Every row belongs to one group in each of 4 separate groupings. Each group adds its own fixed numbers to the row, and there is some noise. The rows also spread widely along 14 directions, which tell nothing about the answers.
In the rows, zero is written as 128.
Known rows, each followed by its group in each grouping:
[ 90 120 143 120  73 119 133 139  89 126 133 141 142 157 132 107 125 114
 122  64 119 122 139 142 155 166 129 124  75 130 155 126 166  77 149 145
 176  91 111]	k_112 G (2) k_831
[146  76 115 123 121 141 145 153 166 126 126  81  85 139 124  99  93 129
 119 171 121 126 134  97  69 101 118 101 122  83 164 144 110 109 141 144
 168 105 119]	k_112 A (0) k_831
[136 174 122 109 115 103 132  78 162 155 117 167 131 152 148 111 124 148
 135 116 116 120 123 138 134 105 105 152 153  80 118 143 110 158 151  80
  98 171 133]	k_313 A (0) k_796
[132  95 144 115 132 115 148 102 111 132 111 162 138 135 146 124 136 114
 168 124 161 148 123 149 137 123 132 142 118  95 136 123 147 116 150 109
 126 136 121]	k_637 H (1) k_516
[128 109 141 111 139 147 134 131 115 123 123 131 125 130 162 136 124 142
 152  95 169 124 122 120 144 129 111 154 114 122 124 116 151 127 120 110
 129 116 129]	k_637 G (2) k_529
[122 116 127 103  92 139 123 131 110 127 136 119 125 112 126 126 142  87
 125 149 116 140 113 118 158 124 133 134 111 134 144 141 122 145 116 150
 142 114 117]	k_313 H (1) k_529
[131 129 130 121  94 152 116 102 143 123 127 128 113 105 144 122 111 148
 132 145 164 147 125  80 113 113 126 163 132 108 155 136 144 151  98 131
 122 152 113]	k_112 G (1) k_783
[156 159 115 141 151 139 129 168 166 138 142 126 114 110 109 112 128 115
 147 104 141  59 143 167 127  81 111  99 146 120 111 139 123 119 101  95
 156 106 146]	k_112 H (2) k_744
[151 137 139 165 153 140 134 159 116 109 149 133 127 118 135 135 132 146
 121 129 162 107 162 184 164 135 141 151 143 111  82  99 140 109 110  87
 170 136 102]	k_637 H (0) k_796
[ 89 119 142 169 168  99 143 132 183 119 127 103 126  89 131  86  80  90
 132 175 185 122 112 142  81 103 154  76  99 100 165  99 140  69 126 166
 151 131 108]	k_313 A (2) k_744
[ 94 116 155 140  77 148 122 111  62 123 136 171 151 135 122 151 147 116
 194 102 220 160 151 136 165 156 114 152 108 113 170 122 149  96 128 159
 169 120 136]	k_313 A (0) k_783
[109 143 134 136 118  96 130 108 136 126 126 170 146 134 119  91 133  76
 147 126 109 114 123 181 149 113 155 107 110 110 142 128 159  92 137 134
 136 132 114]	k_313 H (2) k_516
[149 108 142 135  94 130 137 173  95 124 131  97 114 143  88 149 118 138
 128 153 107 130 109 139 127 158 108 111 153 133 104 151 129 134 156 165
 190 102 137]	k_313 G (0) k_796
[135 108 112 109 101 129 130 137 105 121 133 122 131 157 134 112 139 118
 119 148  76 133 142 135 152 152 122 119 142 125 137 130 106 130 143 157
 143  99 114]	k_637 A (2) k_783
[115 144 129 156 133 130 121 149 147  94 142  96 123 126 139  98 106 125
  70 197  86 129 122 135 134 141 165 127 127 126 118 100 148 110 112 172
 155 131  82]	k_313 H (2) k_783
[108 141 125 175 154 124 129 132 138  93 136 127 174 107 155 105 115 134
 130 178 164 128 144 155 138 140 160 139 137 124 140  82 129  93  93 145
 129 145  92]	k_637 G (1) k_783
[119 112 138 142 141 123 138 162 127 118 115 114 147 151 121 138 120 130
 158 146 138 118  96 152 126 130 117 118 125 123 119 126 145 110 137 147
 157 111 158]	k_637 G (0) k_831
[184  63 117  96 117 121 150 161  86 161 143 111 124 136 109 116 144  90
 125 130  96 130 153 164 154 120 118 103 136  88 132 142  66 121 184  97
 165  81 123]	k_313 G (2) k_783
[139 137 134 129 101 126 121 121 106 120 146 153 108 128 114 109 128 119
 125 127 122 122 160 159 141 159 122 112 152 133 130 131 143 122 131 151
 151 116  96]	k_637 A (0) k_516
[119 138 158 140 116 111 128 116 113 143 135 147 152 135 136 142 132 131
 111 134 145 159 113 159 170 140 140 162 117  90 110 113 136 126 156 107
 148 156 121]	k_313 G (0) k_783
[108 135 140 136 126 133 132 136 148 100 120 103 119 129 151 114  92 153
 110 125 139 113 110 116 116 148 130 137 108 139 117 116 173 115 113 141
 142 126 107]	k_637 G (0) k_796
[123 115 141 120 130 132 127 131 131 139 141 112 117 132 149 117 117 134
  93 140 145 142 122 127 138 124 122 128 116 101 133 109 118 127 146 124
 148 119 131]	k_637 G (0) k_796
[124  96 118  91 107 143 132 135  85 124 135 104 138 122 165 108 128 129
 123 121 145 136 143  96 147 159 102 122 120 143 165 116  87 130 135 159
 126  84 120]	k_637 G (2) k_796
[165  95 123 114 133 124 155 133 139 130 115 104 122  97 138 124 114 124
 150 143 150 124 123 115 120 113 126 142 131 105 120 142 108 146 133 100
 124 142 105]	k_313 H (2) k_783
[109 137 162 111 120  83 121  97 174 175 128 113 116  63 105 135 130  53
  95 196 146 174  32 130 139  80 153 103  96 105 132 152 117 181 149 146
 122 167 143]	k_313 H (0) k_744
[ 65 137 129 145 110 115 123 152 158 131 155 107 128 167 139  78 114  96
  63 138  90 125 138 146 139 114 148  99  68  87 166  98 120  65 152 161
 191  94 122]	k_313 A (2) k_831
[101 157 101 108  76 123 116  87 152 130 120 162 156 148 146 100 152  99
 134 146  79 134 115 120 152 100 137 144 124 111 170 148 115 147 108 132
 104 144 128]	k_112 H (1) k_529
[124 122 136 111 122 127 136 119 138 134 129 135 118 143 150 118 128 132
 128 108 133 129 129 127 140 124 111 134 116 106 128 127 128 128 141 112
 136 121 128]	k_637 A (2) k_516
[148 168 133 133 128 163  89 122 114  96 148 143  99 132 137 119 130 146
 102 174  97 127 130 141 151 139 131 144 178 151 104 112 176 152  82 165
 123 128 110]	k_637 G (1) k_516
[142 117 125 115 132 147 128 143 126 144 138 113 135 113 131 122 124 118
 155 124 180 115 136 123 129 106  98 121 128 108 151 131  90 127 127 123
 139 106 151]	k_313 G (0) k_783
[197  67 120  82 147 160 138 142 140 143 118  85  78 125 132 136 115 144
 151 167 143 131 105  90  91  86  83 120 166  99 123 156  96 178 139 113
 124 108 163]	k_637 G (0) k_796
[179 136 136  87 128 182 102 166 108 150 146 115  54 156 106 139 121 151
 124 104 117  92 126 131 120 113  68 119 173 131  89 141 161 168 133 131
 160  72 171]	k_637 G (1) k_783
[132 158 127 132 137 131 131 146 146 124 132 126 129 130 137 121 125 134
 123 114 116  92 122 147 149 116 121 132 128 130 101 127 141 129 110 106
 138 125 131]	k_112 H (2) k_796

New rows, each followed by its group in each grouping:
[137 101 116  96  92 130 129 106 167 131 113 114  84 147 129  75  94 124
 101 154  90 131 123  98  73 112 131 109 134  94 166 147 145 134 151 155
 132 123 104]	k_637 G (0) k_783
[115 139 151 133 104  98 134 142 100 145 142 134 137 113 113 141 133 115
 104 136 134 145 112 162 157 164 131 124 132 130 105 124 128 143 157 146
 163 132 105]	k_637 H (1) k_529
[137 157 161 137 158 139 105 128 126 125 148 134  96 104 133 159 128 135
 109 171 149 146  95 154 158 127 128 149 153 130  76 108 170 166 103 130
 132 148 124]	k_637 A (1) k_529
[106 101 143 110 139 140 128 138 136 124 119 101 110 152 152 115 101 131
 122 143 137 138  91 108 107 120 120 126  98 114 142 111 165 115 138 158
 143 100 146]	k_637 G (1) k_831
[123 109 113 108 101 127 141 130 129 103 125 105 139 114 159  93 115 119
 110 117 112 113 142 116 143 152 142 138  94 142 148 128 126 116 111 130
 125 114  78]	k_637 G (0) k_831
[138 133 120 142 183 133 148 158 164 109 134  64 150  79 167 122  98 145
 130 164 179  98 128 109 124 130 111 136 124 135 116 108  78 127  97 116
 113 132 106]	k_313 A (0) k_783
[126 160 130 105  95 131 112  83 145 128 126 144 101 109 151 110 115 144
  99 153 131 144 116  99 125 137 127 155 151 125 130 136 146 182 116 148
 102 167  92]	k_637 H (0) k_529
[164 106 122 126  99 145 135 142 117 130 129 125 119 137 118 133 125 152
 141 137 126 133 142 118 121 128 112 141 160 101 130 148 115 140 136 120
 157 125 125]	k_112 G (2) k_783
[ 89 163 119 153 168 141 129 147 171  91 125 100 149 161 185  99  99 179
 109 175 134 111 122  96 105 136 111 132 141 126 134  85 119 112 112 178
 124 124 138]	k_637 H (2) k_516
[159 123  94 108 154 135 141 102 150 105 111 143 155 114 168  77 120 107
 177 115 125  79 157 147 139 100 139 145 126 119 149 129 127 108  89  77
  74 132  92]	k_313 G (0) k_783
[122  72 109 139 109 128 153 122 123  98 103 133 153 141 126 120 131 109
 204 167 145 141 132 127 106 118 132 116 134 109 175 140 120  99 119 153
 142 123 128]	k_637 A (1) k_796
[143 114 122 122 144 122 142 153 140 119 130  92 132 129 144 130 125 128
 113 174 102 127 111 133 143 134 123 128 132 125 107 127  96 145 128 130
 132 120 120]	k_637 A (0) k_831
[127 123 132 104 147 118 138 123 130 135 122 114 143 129 159 107 122 107
 124 131 123 118 110 137 147 122 122 124 107 122 136 119 114 119 139 120
 115 110 127]	k_313 G (0) k_744
[152 135 163 119 156 156 111 136  99 124 137 128  83 137 138 151 112 160
 129 144 147 137 106 129 136 149  97 143 155 134  90 110 186 147 125 150
 134 117 133]	k_112 A (2) k_783
[144 111 128 117 154 128 143 133 118 115 117 130 121 131 145 106 112 118
 155 135 131 111 130 147 126 131 127 125 131 121 124 115 152 109 130 130
 124 117 104]	k_313 H (2) k_529
[127 129 152 132 136 150 119 127 110 110 137 126 104 144 159 146 129 149
 105 164 131 159 116 127 154 141 130 162 136 119 105  99 159 136 116 140
 148 127 117]	k_637 A (1) k_744
[124 124 139  89 132 151 114  98 109 125 122 134 115 143 178 117 118 153
 124 130 147 149 112  96 137 140 108 158 130 123 136 105 157 149 129 145
  99 121 129]	k_637 G (2) k_783
[105  74 138 137 175 158 136 149 144 110 133  85 110 125 166 111  96 133
 141 164 205 140 131  95  95 114 119 113  98  99 170  85 135  83 121 166
 154  94 136]	k_637 A (2) k_783
[118 134 124 133  96 125 153 163 141 136 130 113 143 148 126 119 113 146
 130  69 135  87 149 134 129 134 100 133 108 105 126 144 104 105 151  98
 178 108 127]	k_313 G (0) k_529
[143 102 122 105 115 137 131 123 116 123 130 119 113 143 146 101 120 113
 112 142  93 133 131 133 140 120 136 133 120 109 140 124 132 119 136 119
 135 107 108]	k_313 G (1) k_796
[144 147 129 110 117 134 118 107 114 108 120 135 135 130 146 129 135 133
 126 174  86 139  99 124 160 147 134 158 150 147 112 133 151 167 105 147
  97 148 107]	k_112 H (0) k_783
[119 166 149 146 103 132 105 133 146 138 142 148  86 160 105 111 100 146
  95 124 115 120 123 154 106 115 130 123 139  93 119 124 194 115 138 141
 180 129 130]	k_112 G (1) k_831
[148 115 148 125 119  98 135 114 118 148 130 148 121  97 100 114 119  85
 147 133 148 134 116 170 125 121 138 103 131 109 131 140 143 121 153 124
 140 134 109]	k_313 G (1) k_516
[138 125 138 121 136 137 135 115 127 121 119 136 119 129 151 121 113 139
 147 130 165 126 131 128 129 119 125 158 121 100 126 120 150 124 124 110
 127 143 113]	k_313 H (0) k_831
[165 133 123 126 147 158 120 122 132 138 142 147 116 138 140 123 137 142
 154 157 171 124 154 133 130  87  99 140 170  76 135 124  93 140 127 108
 132 130 153]	k_313 H (0) k_516
[ 95 164 143 180 158 123 138 171 138  91 144  95 178  76 154 135 120 132
 107 128 177  97 125 161 175 160 151 140  99 166  99  91 130  98  77 126
 152 128  96]	k_637 G (0) k_744
[152 115 134 128 142 139 140 107 140 114 116 132 132 105 153 129 119 137
 168 137 178 129 121 119 131 108 125 159 129 106 128 133 133 133 105  94
 108 153 116]	k_313 G (0) k_516
[134 120 139 138 155 129 136 150 130 134 140 105 126 132 143 127 119 141
 107 173 147 138 117 132 130 123 119 122 134  98 123 110 102 124 144 129
 152 125 136]	k_112 H (0) k_796
[152 163 156 114 146 148 102 135 110 133 149 138  89 111 127 144 139 120
 104 136 137 116 108 163 172 129 122 136 148 146  77 117 171 164 107 128
 138 120 131]	k_637 H (0) k_744
[134 119 150 102 112 134 124 132 120 145 133 107  95 129 134 139 122 137
 101 147 128 154  90  97 133 125 108 132 126 117 117 137 131 165 147 143
 145 122 142]	k_112 H (2) k_796
[123 171 134 132 110 105 120 104 141 159 132 179 129 145 111 109 126 124
 139 128 136 121 126 168 122 118 115 112 160  91 138 137 135 133 154 132
 137 148 135]	k_112 H (0) k_529
[136 137 118 110 113 140 124 144 111 123 135 117 139 132 142 118 128 140
 124 118 114 108 138 127 150 153 106 130 145 148 123 125 116 143 124 144
 129 104 123]	k_637 G (2) k_783
[130 130 153 111 104 118 121 112  93 147 135 155 102 130 118 123 131 110
 115 131 138 149 122 154 141 145 129 122 143 116 126 122 159 138 156 151
 154 123 114]	k_637 H (1) k_744
[142 132 136 153  92 170 106 134  63  96 151 162 128 157 117 156 157 139
 155 158 135 153 164 157 185 149 127 161 163 118 122 120 143 118 102 147
 177 122 127]	k_313 A (0) k_796
[178  97 124 102 110 142 146 110 124 125 122 148  95 124 143 112 128 139
 142 105 144 119 166 128 127 121 121 155 142  93 125 145 131 139 134  78
 132 137  90]	k_637 H (0) k_516
[138 159 156 120 129 114 110 128 130 157 142 137  90  91  91 123 121  79
 122 140 146 118  93 168 133 105 127  93 139 127 110 136 162 150 134 146
 147 125 135]	k_313 H (1) k_744
[147 126 139 141 110 130 129 155 183 150 146  92  81  89  80 142 114 104
 112 151 148 119 103 131 108  74 121 102 123  94 111 166 112 154 125 111
 186 134 146]	k_313 A (0) k_796
[103 144 130 131  96 114 115  97 125 120 133 160 136 132 142 102 135 107
 100 156 108 152 128 150 158 133 168 148 118 107 140 113 153 126 120 139
 133 152  91]	k_637 H (1) k_831
[133 100 120 126 138 168 120 162 113 109 138 119 113 179 127 102 123 123
 152 146 109 108 142 136 111 112 106  96 138 119 163 119 148  80 123 170
 166  60 158]	k_112 G (1) k_516
[152 127 137 108 147 135 121 110 106 113 129 115 118 116 161 136 124 148
 126 208 120 165  96  93 139 156 107 136 170 146 122 123 115 173 119 177
  88 135 118]	k_112 A (2) k_516
[118 103 132  96 109 143 134 136 123 124 116 114 123 149 139 133 136 110
 135 121 109 129  99 112 144 122 122 145  98 130 128 138 153 140 127 133
 141 105 139]	k_637 H (1) k_783
[ 98 145 128 134 159 114 146 135 194 116 127  96 135 141 181 104 107 149
  85 131 106 110 111 113 130 120 127 141  93 110 112 106 119 119 129 107
 125 132 116]	k_637 A (2) k_516
[135 139 138 132 117  91 148 147 150 163 131 126 138 111 101 127 118 115
 129 103 132 106 108 164 128 121 114 104 126 111 115 156 111 132 158 100
 155 130 131]	k_112 G (0) k_529
[163 145 126 180 135 150 117 174 104 105 163 137 136 124  97 135 147 119
 124 177 124 113 173 201 174 126 152 136 171 111  97 112 120 107 100 122
 189 126 106]	k_313 H (0) k_783
[139 104 142 104 115 136 139 136 106 130 121 117 103 148 148 133 116 158
 120 125 139 145 120 106 125 148 108 150 129 106 112 124 139 146 157 131
 148 121 120]	k_637 H (2) k_831
[143 103 111 104  95 143 139 166 165 160 152  75  86 102 121 105 103 129
  86 108 150 107 152  91  90 100  97 103 124  97 152 150  67 146 146 114
 177  94 122]	k_637 G (1) k_529
[129 130 114 131 111 141 129 159  84 116 137 135 171 153 135 143 169 121
 149 150 112 128 140 150 185 145 114 132 157 137 126 122  82 132 123 150
 156  97 151]	k_637 H (2) k_744
[155 127 123  88 102 144 115 103 108 143 135 152 119 112 133 129 155 102
 143 138 126 140 122 126 166 113 119 145 140 123 141 152 115 171 113 117
 109 132 127]	k_112 H (0) k_529
[130 147 152 127 144 140 118 128 144 124 142 120  88 108 145 107  94 137
  95 105 149 108 120 138 127 121 133 132 107 126 112 108 193 116 107 111
 140 123 103]	k_112 G (1) k_796
[125 140 133 123 110 119 126 108 135 134 118 152 129  98 116 115 116 108
 176 114 169 116 115 136 120 113 121 120 135 124 144 145 151 133 117 135
 119 142 122]	k_313 G (2) k_529
[132  97 122  92 135 144 144 106  96 128  98 157 160 173 165 139 153 135
 211 117 160 133 114 121 149 118  90 152 133 110 146 131 118 134 137 114
 104 117 178]	k_637 H (0) k_796
[128 118 145 141 115 137 128 130 127 122 128 131 117 115 131 131 115 136
 140 122 167 135 121 126 128 120 129 137 119 110 133 127 161 116 116 121
 156 132 125]	k_112 G (2) k_796
[112 141 136 123  94 124 134 138 123 129 144 121 127 113 132 127 130 121
 110  86 143 112 139 137 163 152 118 130 103 137 120 133 123 128 124 119
 159 117 110]	k_637 A (0) k_796
[159 114 112 100  92 164 109 130 122 129 141 140  88 159 114 120 150 110
 134 142  88 122 144 137 145  98 116 128 146 105 136 150 129 146 116 127
 152 102 143]	k_637 A (0) k_831
[111 153 145 165 132 128 114 153 133 125 146 136 149  91 103 140 136  98
 157 128 175 111 108 169 160 107 137 106 117 137 126 124 150 109  89 135
 160 124 153]	k_112 G (2) k_796
[173 108 115 130 122 112 156 144 127 133 114 122 147  91 106 142 130 127
 181 153 154 118 129 143 118 127 116 128 174 121 109 156  92 162 130 111
 130 147 115]	k_637 H (1) k_783
[ 72 157 155 110 154 106 129 113 135 109 120 101 132 149 195  83  79 143
  66 120  97 118  79 117 135 183 132 126  72 163 127  85 196  97 138 168
 100 111  92]	k_112 G (0) k_796
[ 97 127 129 129 129 131 138 142 146 141 134 128 143 129 141 132 131 123
 159 100 182 115 127 125 136 111  98 123 108 107 146 125 103 118 127 121
 151 111 157]	k_637 A (2) k_529
[115 113 112 116  80 160 118 122 116  95 138 135 127 116 137  96 143  77
 138 121 125 117 157 128 165 112 159 142  80 128 173 134 147  99  81 135
 148 109  96]	k_313 H (0) k_831
[112 164 125 146 142 137 114 126 137 110 138 132 135 144 146 115 126 125
 128 173 119 121 126 146 143 116 127 129 148 123 131 104 131 117 105 153
 132 122 131]	k_313 A (1) k_744
[176  92 101 115 126 139 154 160 155 128 130 108 109 135 121  96 121 111
 126 113  90  80 163 148 120  93 133 119 120  94 129 152 114 108 128  72
 158 103 102]	k_112 H (0) k_783
[145  98 110  95  68 136 132 101 158 120 111 114  82 144 126  86 112 104
  99 170  59 139 120  93  99 103 147 127 126  95 162 165 138 142 138 145
 146 131  92]	k_313 H (0) k_744
[136 127 169 151 125 147 122 143  72 145 159 149 114 117 133 159 121 171
 124 110 223 159 156 147 151 157 108 159 146  95 116  96 142 116 142 114
 182 129 116]	k_112 G (1) k_529
[158 150 165  97 100 107 118 106  95 170 140 173 107 102  99 157 158  92
 123  94 127 137  93 182 195 125 127 140 125 122  80 158 162 175 147  80
 135 148 131]	k_112 H (0) k_796
[122 128 138 135 131 160 114 147 130 111 145 119 106  98 127 136 128 111
 151 126 180 114 130 133 142 109 126 133 110 136 128 119 160 122  76 134
 153 112 131]	k_637 A (1) k_831
[119 121 126 133  91 125 129 135 161 117 132  97 105 120 132  94  93 141
  73 152 109 136 130 101 100 138 144 126 125 111 141 127 138 130 136 156
 160 133  86]	k_637 G (2) k_783
[114 118 153 146 113 110 140 131 121 134 127 123 134  95 115 132 111 118
 138 144 189 150 113 130 122 140 136 128 116 106 134 124 136 121 148 150
 162 146 110]	k_313 H (2) k_783
[145 142 122 113 120 170 110 133 137 119 136 129  95 137 132 110 123 119
 134 116 118  97 137 132 133  93 119 135 134 123 132 133 158 125  93 119
 143 100 136]	k_313 G (1) k_744
[112 105 140 143 112 119 135 143 115 134 134 139 138 104 107 123 129  91
 164  97 185 119 132 164 138 121 133  98 105 119 150 129 145  91 130 132
 171 108 136]	k_637 G (2) k_796
[ 98 155 123  99  32  97 122 107 119 133 130 131 130  89 105  98 130  86
 105 110 101 126 111 114 143 167 133  99 117 169 151 165 128 164 131 185
 134 129  92]	k_637 H (2) k_796
[134 126 164 128 152 124 119 115 105 121 155  98 116  62 173 125 106 135
  66 173 180 168 111 117 163 163 149 149 110 137 117  88 135 142 113 133
 115 149  72]	k_112 G (0) k_796
[122 127 134 147 151 116 138 150 121 123 139 113 134 101 130 110 110 121
 133 152 177 117 133 153 119 139 126 101 139 128 130 101 122 111 127 152
 147 118 114]	k_637 H (1) k_796
[117 110 141  97 124  97 135 116 155 150 110 101  94 132 130  92  82 126
 107 151 122 137  77 104  72 129 110  81 128 115 147 134 145 141 178 178
 126 117 133]	k_637 G (2) k_796
[133 135 138 137 153 155 105 144 111 121 143 141 115 130 129 123 138 113
 142 144 154 117 132 163 149 109 124 110 148 127 130 102 154 111 104 150
 151  95 152]	k_637 G (2) k_744
[182  86 141  77 117 141 126 115  79 134 133 129  72 121 119 118 123  97
 137 135 113 136 133 142 141 145 117 121 138 127 124 141 159 143 145 135
 128 100  93]	k_313 A (0) k_783
[116 116 129 135 102 136 135 148 113 129 138 127 146 131 131 129 131 133
 139 116 163 127 146 134 141 143 112 129 127 115 147 127 103 115 136 137
 166 112 130]	k_637 G (0) k_529
[124 183 106 147  53 133 106 106 204 100 127 140  87  92  91  74  94 122
 114 124 102  83 144 116  76 107 149 113 152 139 146 169 185 142  71 155
 143 156  78]	k_637 G (1) k_516
[126 121 140 114 123 150 133 148  98 125 136 118 125 131 156 146 136 151
 131 103 168 129 129 112 162 146 100 154 118 130 111 115 125 142 127 118
 150 110 138]	k_637 H (2) k_796
[112 110 140 102  83 113 145 128 123 171 130 133 124 115 112 123 118  99
 149  65 177 124 123 124 121 116 101 116  92  98 159 153 114 122 167 111
 164 109 140]	k_313 G (1) k_529
[140 113 111 125 121 166 124 161 120 109 132 104 107 124 120 111 120 124
 153 151 150 101 149 115 100 123 104  98 158 142 154 129 122 120 102 177
 159  83 137]	k_637 H (1) k_744
[123 153 107 144 126 125 139 138 106 113 126 140 189 133 151 113 135 149
 170 126 161  99 161 147 146 160 101 127 166 141 145 115  78 112 119 143
 124 115 128]	k_637 G (0) k_744
[107 106 126 141 102 142 131 130 110 120 127 126 149 153 144 129 118 156
 146 173 155 167 130  96 111 141 112 140 146 100 175 118 105 115 137 173
 156 123 136]	k_112 G (1) k_529
[117 145 153  93  97 112 114 105 100 146 138 153  81 135 117  99 113 101
 107  86 120 116 123 160 138 164 113  96 117 142 125 129 189 125 158 159
 142 104 108]	k_637 A (0) k_796
[138 102 139 102 118 133 133 115 118 128 108 138 103 154 140 123 118 131
 151 135 123 140 103 114 117 120 120 139 122 103 135 135 169 132 143 135
 130 125 132]	k_112 H (2) k_831
[135 115 122 134  80 125 153 164 163 134 130 115  91 124  95 110 105 124
 113  80 122  88 152 139  94 118 127 116 115 104 119 158 146 115 140 101
 200 117  94]	k_637 H (1) k_529
